The same things were measured in two ways. Each way mixes the same 5 hidden numbers, adds some noise and spreads widely along 3 directions of its own, which tell nothing about the thing.
In the rows, 128 means zero.
Some things both ways: the first way, then the second way.
[146 133 105 117 159 161 135 111 137  86 142]
[139 186 154 136 105 108 115 127 101 104 119 117 129 146 148 124 159]

[136 126 115  88 102 140 139 148 112 159 116]
[133 155 186 136 113 133 164 126 173 138 143 117 159  98  96 117 153]

[122 166 172 182 206  72 142 113 187  59 101]
[142 202 125 114  61 109 100 121 115 109 223  87 170 136 152 123 159]

[126 126 123  66 115 143 118  93 135  76 137]
[205 118  97  70  78 116 148  94 146 129  75 135 138 132 112 109 194]

[156 129  74  87 127 132 123 136 111 130 131]
[110 178 196 154 113 132 151 131 138 132 145 125 142  97 149 132 136]

[126 157 119  60 105 145  98  99 147  81 121]
[154 145 105 122 125 144 149 120 168 137  99 134 122 127 129  96 181]

[161 131  83 157 175 106 119 141 159  43  92]
[169 153 162 113  92 110 137 107  57 124 165 106 130 141 109 177 157]

[117  76 160  55 100 123 122 154 157 157 162]
[147 123 111 107 135 153 148 124 187 146 142 111 127 120 122 116 178]

[145 107 106 132 131 155 129 128 138 109 106]
[199 124 130 102  67 120 164  85 101 113 101 128 115 104 116 173 168]

[151 133 125 132 131 173 125 117 112 120 119]
[151 198 178 125  93  86 124 119  48 136 137 130 149 160 123 123 157]

[129 129 125 153 165 139 191 144 139 133  92]
[173 142 169  80  53 104 130  97 100 112 176  96 151 111 131 177 153]

[163 122  91 118  88 105  78 151  95 110 112]
[139 182 135 149  55 142 171 107 127 118 189 118 143  60 176 154 129]

[145  57 106 133 168  67 100 175 194  57 141]
[214  85 129  52  96 117 158  86  75 154 145 108 121 135  80 194 182]

[128 136 189 183 164 138 123 127 156 115  93]
[186 174  94 119  42 119 153  96  99 109 174 115 144 105 141 147 159]

[144 146 116 154 144 153 122 130 131 111  85]
[163 168 161 138  75 120 167 108  90 122 146 123 136 105 125 160 146]

[132 103 140 125 160 108  86 140 180  54 126]
[223 108  89  75  65 123 173  81 103 141 100 134 123 113  97 155 180]

[139 118 109 113 167 125 173 144 169 119 115]
[113 157 171 128 119 140 120 132 148 111 176  93 125 115 159 158 149]

Other things, the second way, with their names:
(178): [123 193 176 116  87 108 122 132 155 130 168 111 184 124 141  88 159]
(338): [153 118 121 135 161 161 180 122 126 165 107 142  85 110 131 151 163]
(239): [163 195 152 114  64  90 125 112  69 118 116 138 150 139 155 122 157]
(263): [192 136 111  96 104 114 149 104 105 143  95 130 128 149  97 120 186]
(345): [106 130 185 122 147 150 139 133 149 147 175 100 120 110 146 166 147]
(146): [139 131 140 143  96 163 183 110 181 121 165 106 123  61 136 166 143]
(236): [126 186 151 102  87 118 106 133 148 132 199  97 176 129 155 103 164]
(18): [100 166 192 154 121 151 152 139 193 128 193  95 159  91 114 133 141]
(17): [ 94 183 207 123 142 116 104 149  98 154 155 124 143 143 176 123 149]
(144): [172 141  74 141  51 168 199  95 195 112 168 113 128  41 144 149 148]
(212): [146  89 161 107 156 157 177 115 148 167  89 143  95  97 134 163 158]
(192): [165 140 163 100 103 117 148 110 129 136 105 126 144 129  99 124 171]
(359): [184 132 171  72  75  96 136  97  84 133 153 104 152 136  96 166 168]
(397): [154 140 105 119 131 137 128 120 127 123 121 116  99 142 139 140 176]
(237): [ 92 165 151 127 160 149 109 151 175 154 162 106 138 139 165  96 167]
(303): [151 125 150 112 117 135 134 118 149 112 148  90 121 132 101 164 167]
(324): [123 131 146 120 165 147 130 136 185 134 104 116 111 136 127 120 178]
(40): [173 100 112  91 123 144 164 105 127 157  85 144  96 109 151 149 174]
(42): [120 216 153 183 102 124 152 128 109 117  97 149 125 106 180 108 138]
(254): [150 164 184 139 115 120 160 118  68 153 177 115 139 129  88 161 153]
(366): [202 135 105  85  63 115 158  88  68 145 117 143 124 110 140 153 168]
(401): [151 159 129 109  71 130 143 107 118 124 184 108 143  98 156 152 148]
(261): [180 159  48 112  81 137 127 108 115 112 166 109 109 131 157 144 175]
(229): [191 158 108  81  86 103 128 104  78 152 147 123 149 159 107 114 187]
(194): [138 181 159 144  84 134 162 118 124 135 194 112 150  89 139 142 139]
(336): [124 153 194 132 125 134 147 127 108 151 219  90 140 120 108 169 142]
(282): [118 152 143  98 164 133 109 148 143 175 141 124 137 164 149  86 184]
(209): [136 180 127 155 110 139 137 122 105 110 121 132  99 117 182 147 147]
(131): [146 140 167  80 113 113 115 119  93 147 163 106 138 144 139 152 164]
(266): [159 164 156 119  98 107 132 111 102 114 140 106 137 148 102 138 165]
(98): [168 175 130 101  65 100 113 111 134 106 148 104 164 144 121 111 174]
(381): [114 202 167 156  93 126 134 137 184 107 134 120 160 107 148  87 154]
(302): [148 121 161  84 165 122 125 135 144 171  93 126 134 171  91  98 194]

Some of these things the first way, each followed by its name:
[143 102 122 143 146 137 141 135 144  99 125]
(266)
[157 121  98 163 172  88  98 157 162  79 107]
(254)
[125 143 111  71 107 178 121 123 149 127 107]
(40)
[142 169  88 112 149 102 158 134 139 106  84]
(18)
[121 133 140 127 192 136 180 142 181 128 118]
(131)
[137 138 134 129 149 142 102 117 147  89 109]
(366)
[128 141 158 130 144 111  92 114 152  59 116]
(229)
[142 107  77  42  99 159 130 157 146 153 125]
(212)
[133 123 148 122 118  96  77 143 152 105  98]
(144)
[117 135 126  48 115 163 154 113 149 126 136]
(302)
[141 103 119 133 153 136 168 141 146 120 121]
(359)
[131 128 123  92 137 162 147 130 142 135 116]
(192)
[122  94 133  58 140 155 157 140 177 143 157]
(324)
[134 188  86  90 159 162 161 104 138 125 109]
(17)
[128 116 152 122 151 119 147 116 141  87 137]
(98)
[129 133 141 106 146 143 100 107 158  68 122]
(263)
